The rows come from 4 hidden closed curves, with some noise, and rows from the same curve form a group. Each curve winds through 8 dimensions. The rows are also pushed far along 5 directions, which tell nothing about the answers.
Known rows, each followed by its group:
[ 10   3  -4  43  11 -35  -4  -4  -8  -1  16 -26   2 -16 -22 -22   8 -11
  18] | Q969
[-11  -7   2 -35   2   7   4   9  17 -10  -8   0  -8  15  17  -1  -8  17
  -1] | Q161
[ 20   7  12  -1  -9   3  -2  -1  -1  -4   7   8  -8 -14 -13  11  -4  -2
  -1] | Q128
[ -3 -23  -2  13 -12  15  -7  15  -2  -4 -12  -9 -10  21  16  13  -9 -10
  13] | Q161
[ 19  16   2  13  -3 -20  -3   0  11 -13  18 -14 -16 -19 -15  -8  -3   8
  10] | Q969
[-15  15   8 -37   1  10  15  -4  -3  11  -9  20   4  -2   1   2  13  10
 -13] | Q969
[ -4   7 -27  21   0 -14 -16 -13   3   0  18  -6  -5   2 -16 -14   5  -1
   6] | Q969
[  1  15 -19  -7  20 -15   4  -1   9  -2  14 -22 -18  -2   3 -16  -7  19
   2] | Q161
[-25   3   0  -4   4  -1  11   9  -2   5   2  -5  -7   8   9  -3  15   7
   2] | Q161
[-10 -23  -6  10  -4  13  -7  -8  -4   4  -3   9  11   4  -9   7  15 -17
  12] | Q969
[  2  14  -1  -1   8 -13   1 -13  -3   2  -1   4  10 -16 -13 -19   6  -6
  -6] | Q128
[  5  -9  -3   7 -10  -1 -12  -1  -5   5  -7  -7   2   3   9  -4  -5  -6
   7] | Q379
[  6 -19  11  -9 -14  13  -1   5 -10   5  -7  -6   3   3  12   7  -9  -2
  11] | Q128
[-21   4 -10   0   2   0   5 -12   0   4   5  15   6   3 -15  -3  22   1
  -1] | Q161
[-20   6   0  22  15 -21  10  -3 -16  15  -4  -4  17  -1 -10 -14  27 -10
   3] | Q161
[ 16  17  -1 -10 -11  11   1  -2   9 -12  17  14 -10  -2  -8  16 -13  18
 -15] | Q969
[-20 -31   8  -7 -10  32   4  16  -8   2 -30  11   2  27  22  20   4 -15
   5] | Q161
[-12 -13   1   9  -3  -4  -4  19  -2   3  -3 -21  -6  18  19   1   3   2
  13] | Q161
[ -6  -8 -25  17   2  -1  -2  -8   2  -2  10 -11   1  11   0  -4  -1   8
   7] | Q969
[ 22  21  16   3  -8  -8  10   6 -10  -1  -4  -5 -12 -17   1   0 -11   4
  -4] | Q161
[-48  -5 -28 -10  22   9   7 -11  22   4  11   3   0  23   1  -5   9   9
  -5] | Q128
[-10  -8 -20  -3  11   2   2  -2   3  -6   1  -7  -4   9   9 -13  -3   4
   0] | Q969
[ -5   6  13 -20  -1  13  10   6  -5   6  -3   9  -8  -4   3  11   7   2
  -4] | Q128
[ -7   0  -8   4  -5   9  -2   5  19  -7   4  -3  -1  17  14  12 -14  13
  -9] | Q969
[ 17   6  -9   6  -9   5  -9 -17   5  -2   1   9   3  -7  -6   3 -17  -3
 -10] | Q161
[-12   9 -27  -7   0   8   4 -12  28 -18  29   3 -17   8 -10   2 -10  25
  -6] | Q379
[-11   0  -4  -3   9  -7  -2  15   8  -3  -1 -14  -6  15  15  -6   0   7
   1] | Q969
[ 28  -7 -14   2 -21  22 -17  -3  27 -32  13  21  -3  14  -1  26 -30  17
 -15] | Q379
[ 11 -21  -4 -12 -25  15 -18  -3  16 -14  -2  12   2  18  12  11 -22  12
   2] | Q379
[-22  -7  16 -23  27  -5  21  16 -19  13 -25 -16  -8  -3  17 -19  17 -13
  12] | Q161
[  5 -14   1  25 -13   6 -12   1   3  -6   4   5  13   9  -6  14  -4 -11
   0] | Q128
[-28 -21  -3  -9  -8  26  -4   4   8   9  -8   2  -3  18  19  14   3  -6
   5] | Q969
[  0  -7  15 -15  -5  12   9  10 -11   5  -4  -6 -12  -4  16   3  -3  -1
   6] | Q379
[ -8  10  -1 -21   1  11   3  15  21 -11   8   1 -18  13  14  13  -7  21
 -11] | Q969
[ 15 -10  -3  11 -19   2 -19  -9   3  -6  -5  12  14   1 -13   6  -2 -10
   4] | Q379
[-14  -3   1 -16  12  -1  12  -4   2  -6 -10  18  14   4  -4  -9  15   4
  -7] | Q379
[  3   6   3   8  -9   1  -9   2   7   5   9 -13 -16  -8   5   4 -10  -3
   5] | Q969
[ -1  -8  12   2 -13  15  -2  14   0   3 -11  -1   7  12  13  21  -6  -3
  -3] | Q379
[-10  -5  17 -10  -5  11  -3  17  -5  12 -15   3  -3   8  22  10   5  -9
  -2] | Q379
[  4  -7  -8   1  -9  11   1 -10   0  -3   9   5  -5  -1  -8   8  -5   5
   5] | Q128
[-15   9  -1 -30  14   1  13   5  12   0   6  -9 -12   5   8  -4  -3  21
  -2] | Q379
[  3  18 -27  13  -4 -13  -9 -19  10  -3  26  -4  -7  -2 -18 -10  -6  15
  -1] | Q969
[-4  7 -1 -2 -5  4  6  3 -5  3 -9  6  3  2 10  1  5  4 -8] | Q128
[  1  11  -1  16 -12  -4  -5 -10  10  -6  16  14  11   0 -21   7   0   4
  -8] | Q128
[  4   4  12   2 -19   7  -1   9   2  -2   3   6  -3   3   4  16  -3   4
  -3] | Q161
[ 10   7  -1  13  -7  -2   2 -16  -6   1  11   4   2 -15 -14  -2  -5  -3
  -2] | Q379
[-15 -21  -1   2   4  10   3  12  -9   2  -1 -18 -11   5  10  -2   8 -12
  18] | Q379
[ 23  22 -16   5  -4 -12  -3  -1  17 -18  32 -21 -30  -9  -1  -6 -27  29
  -2] | Q161
[ -7 -17 -10 -13   0  23   1   5   5 -11 -10  10   4  14   2  13   7  -3
   0] | Q379
[  2 -10 -10  15  -3   2  -4   2   7 -15   1   4  10  13  -6   6   1   2
  -1] | Q379
[-22 -11 -37  17  15   0  -8 -23  11   1  12   9  23  16 -11  -6  12   1
  -7] | Q161
[-15 -32 -22  43  -5   3 -13  12 -15   0   6 -20   1  20   7  -3  17 -16
  24] | Q128
[ 15   2  29 -28   4   7   5  27  -5  -3 -13  -5 -18  -9  25   4  -7  -3
  -2] | Q379
[-11   0  14   3 -11  10  -1  -4  -8  12  -6  17  22  -1  -6   8  11 -14
  -7] | Q128
[-20 -18 -29 -14  -6  25  -7 -20  18 -14   2  33  21  22 -10   5   7   7
  -9] | Q128
[ -6  -2 -16  -2  13  -8   2 -11  12  -4   7  -8   4   7  -3 -10  -9  12
  -1] | Q128
[ -6  22 -14  24   2 -20  -9 -20  10   5  16   4   8  -6 -25  -9   4   0
  -6] | Q128
[-23   4  10 -24  19  -5  26  -1 -20  18 -10  -5   5 -10   4 -19  21   1
   5] | Q128
[-12 -16 -10   4  -9  26  -7  -9  16  -1  -6  14  17  21  10  21 -14  -2
 -13] | Q969
[ 18  24  -4 -11  -6   0  -3  -7  22 -12  29   5 -13 -10 -11  11 -17  25
 -15] | Q161

New rows. What belongs after each?
[ -5   2  -1 -13  20   1  14  -5  -2  -4 -10  10   4  -3  -7  -7   6  -3
  -5] | Q161
[-12 -14 -13  14  -6  19   1 -14   5   0  -4   8  10   5   3   8  -1  -8
  -3] | Q969
[  0  -6  -6   0   4  14   1  -2   7  -5   4  -1  -1   2   0   8 -11  -3
  -4] | Q379
[ 23   5  -4  11 -14   6 -11  -5  -1  -9  16   4  -8  -8 -11   9 -15  -2
  -4] | Q969
[-19  12 -15  -3  20  -4  15 -11   7  -2  16  -7  -8  -7 -14 -12   7   6
  -1] | Q379
[ 11  -5  25  -7  -9  10   6   5 -22  16 -18   3   7 -10   7  12   0 -13
   1] | Q128
[-14 -13  14 -34   6  16  20   4  -6   1 -24  14  12   6  16   0   6   3
  -6] | Q379
[ 2  3 -1 -6 -3 11  2 -2 -4 -3  7  8 -7 -4 -4  5 -1 -1 -5] | Q969
[  1  -9 -14  14  -2   9   1   6   3 -12   2  -5   1  10  -1   9  -1   2
   1] | Q379
[  6 -12  -3  20  -5   4  -3   1 -12   1   8  -7   1  -3   1   4   3  -7
   7] | Q161
[-11 -19  -7  -2  16  -7   2   5  -9   4  -7 -17   6   5  14 -18  10  -5
  11] | Q161
[-18  -5 -15  15  11   1   6 -14  -4   2  10  -1   4  -4 -19  -8  14 -12
   6] | Q379
[  6   3 -13  10  -9  -7 -17  -3  14 -11  19   0  -7   1 -11  -1   1   6
   3] | Q161
[  9 -17  19  -5  -7  20  -3  19  -9   4 -12 -10  -6   1  20  17 -10 -14
   6] | Q379
[ 18 -10  -8  31   0  -2  -5   3 -16  -4  -2 -10   6  -6  -9   1   4 -16
   9] | Q379
[ 14  17  21  17   2 -18   1   0 -13   6  -7   5   5 -20 -22  -2   9 -19
   0] | Q161
[-19  11   9  -5  10   0   7  -2  -5  14  -9   8   3  -6  -2  -4  15 -14
  -7] | Q161
[ -3  37  -1   0  15  -3  14 -22   7   7   5  21  11 -22 -20   0   7   1
 -28] | Q969
[  2   8  20 -10  16 -14  17   2  -9   4 -13   1  13 -15  -6 -10  12  -3
  -3] | Q969
[ -3  11 -14  -9   8   0   8 -11  14  -9   3  13   0   7 -14   1  -4  16
 -10] | Q161
[ 14   7   4  -4 -12   8  -3  -3  14 -13  -2  20   1   6 -12  19 -15   7
 -10] | Q161
[ -8 -13 -28  25   4  -4 -13  -3  14 -11  11 -10  -9  20 -10  -3  -4   0
  13] | Q161
[ 21  26   9   8  -6 -17  -2 -14  -2  -1   6  18   6 -21 -34   0   6  -1
  -6] | Q161
[  0  27  -8  18  10 -19  11  -6   3  -5  13  -5   2 -10 -20  -9   8   8
  -9] | Q379
[  8   8  11  12  -1  -1   6  -9 -12   4   4   4   6 -21 -22   2   6 -15
   0] | Q379
[ 12  39 -11 -15  15 -20  11 -11  20 -12  16  -1 -15 -10 -16  -9 -15  31
 -15] | Q161
[ 17  23  -9  13  -2   4  -3 -19  15  -5  12  15   5 -13 -16  11 -16   3
 -23] | Q969
[  0  25   4 -10   2  -5  -1   0  14   2   8   3  -9  -3   5   1  -9  11
 -15] | Q379
[ 13 -26   5   6 -21   3 -20   8  -4  -5  -6  -8  -5   8  16  -1 -10  -6
  18] | Q379
[ 11   5  -3  12   3  -8  -4   4 -15   2  10 -13 -13 -11  -4 -10   0  -8
   6] | Q969
[ 17  19   3 -13  -1   0   2  -9  15 -11  18   6 -15 -13  -4   1 -23  16
 -13] | Q379
[-18  -5  -4  -2  10  -9  -2   2   3   6   1  -5  13   8   7  -8  14   2
  -1] | Q161
[-28 -10  -7   7  12   1   7  -4  -3   7  -6   5  19  11 -12  -1  24 -10
   4] | Q379
[ 20  -4   4 -11  -9   6  -8  -5   9 -12  -1  12  12  -2   1   8 -15   6
 -11] | Q161
[  3  -4   6  17   8  -7   9   5 -23   8 -15  -6   8  -4  -1  -4  10 -14
   6] | Q161
[-21   0  -9  -7   9   8  15  -6   1   2  -4   0  -6  -4   7 -10  12  -1
   0] | Q969
[-10   9  -1  12   3  -2   3  -7  -1   4  -4   8   2  -2 -11  -1   5 -11
  -4] | Q161
[ 24 -20   0  -7 -20  25 -11   2  14 -23  -3  19   4  13  11  23 -27   9
 -10] | Q379
[-27   1   8   0   6   2   5   8 -11  19 -13  -1   2   0   8  -2  28 -16
   5] | Q969
[ -5 -32   9   4 -16  27 -12  12   1  -4 -18  13   6  22   8  26  -1 -20
   6] | Q161
[ 10   9   0  11  -5  -9  -6 -11   9  -3  12  10  21  -4 -12   6  -4   7
 -15] | Q161
[-14 -17   3 -25  -3  14   2   3   8  -4 -11  16   9  20  11   8   3  10
  -2] | Q379
[ -1  -7   1   6   7  -4   0   5 -30  13 -10  -4   7  -2   2 -12  15 -18
   6] | Q969
[-12   7  13 -11  -3  13   7   7  -4   6  -1   9   5   0   6   8   6  -1
 -10] | Q128
[  7 -10  -1   5 -16   3  -8  -1  -2  -4  -8   7  11   7   3   3  -5  -2
  -1] | Q969
[ -3   0  13 -12   1  -1   9   8   2  -5  -4   0  -7  -8   1  -2  12   2
   7] | Q969
[ -3 -11  13  -2   1   1  -1  11 -12   9  -8 -10  -5  -7   4  -2  15 -14
  17] | Q969
[  3 -11  -3  16   1  -2  -2   1 -15   3  -2 -10   5  -6 -14  -1  14 -17
  16] | Q379
[ -8 -10  -7 -12   6   4   1  16   8  -7  -5 -14 -20  19  15   1  -6  10
  11] | Q161
[ 23  20  24   5  -9 -11   5   5   0  -7  10   0  -5 -20 -13   6  -6   6
  -4] | Q969
[ -3  12  -9 -14  21 -13  10   7   1   1   2 -18 -16  -2   6 -16   1  14
   4] | Q161
[-35   6 -20  -8  35 -13  18   0   3   7  13 -27 -15   2  -2 -24  17   9
  11] | Q379
[-12  18 -10  15  16 -25   2  -6   5   3  14  -7   0  -2 -12 -17  12   7
  -1] | Q379
[ -4   3 -13  19 -14  -1 -15  -7  13  -2  12   1  -1   7  -6   5  -2   1
   2] | Q969
[ 17   2   5   3  -1 -13  -1  13   4 -10   2 -21  -5   1   7  -3 -14  12
   5] | Q379
[ 12  -1  -2   6   2  -3  -2  10  -1 -11   2  -4  -7   2   7  -1  -3   5
   0] | Q379
[-10 -17 -15   8   6   1   3   2   5  -5  -3 -15  -3   7  11  -8   4   3
  13] | Q969
[ 22  15  17 -12 -19   9   2   4   6 -11   9   7 -13 -14  -6  16 -14  10
  -7] | Q379
[ 16   4 -14  20 -16  -7 -13  -5   1  -8  18 -12 -15  -7  -6  -6 -12   3
   9] | Q969
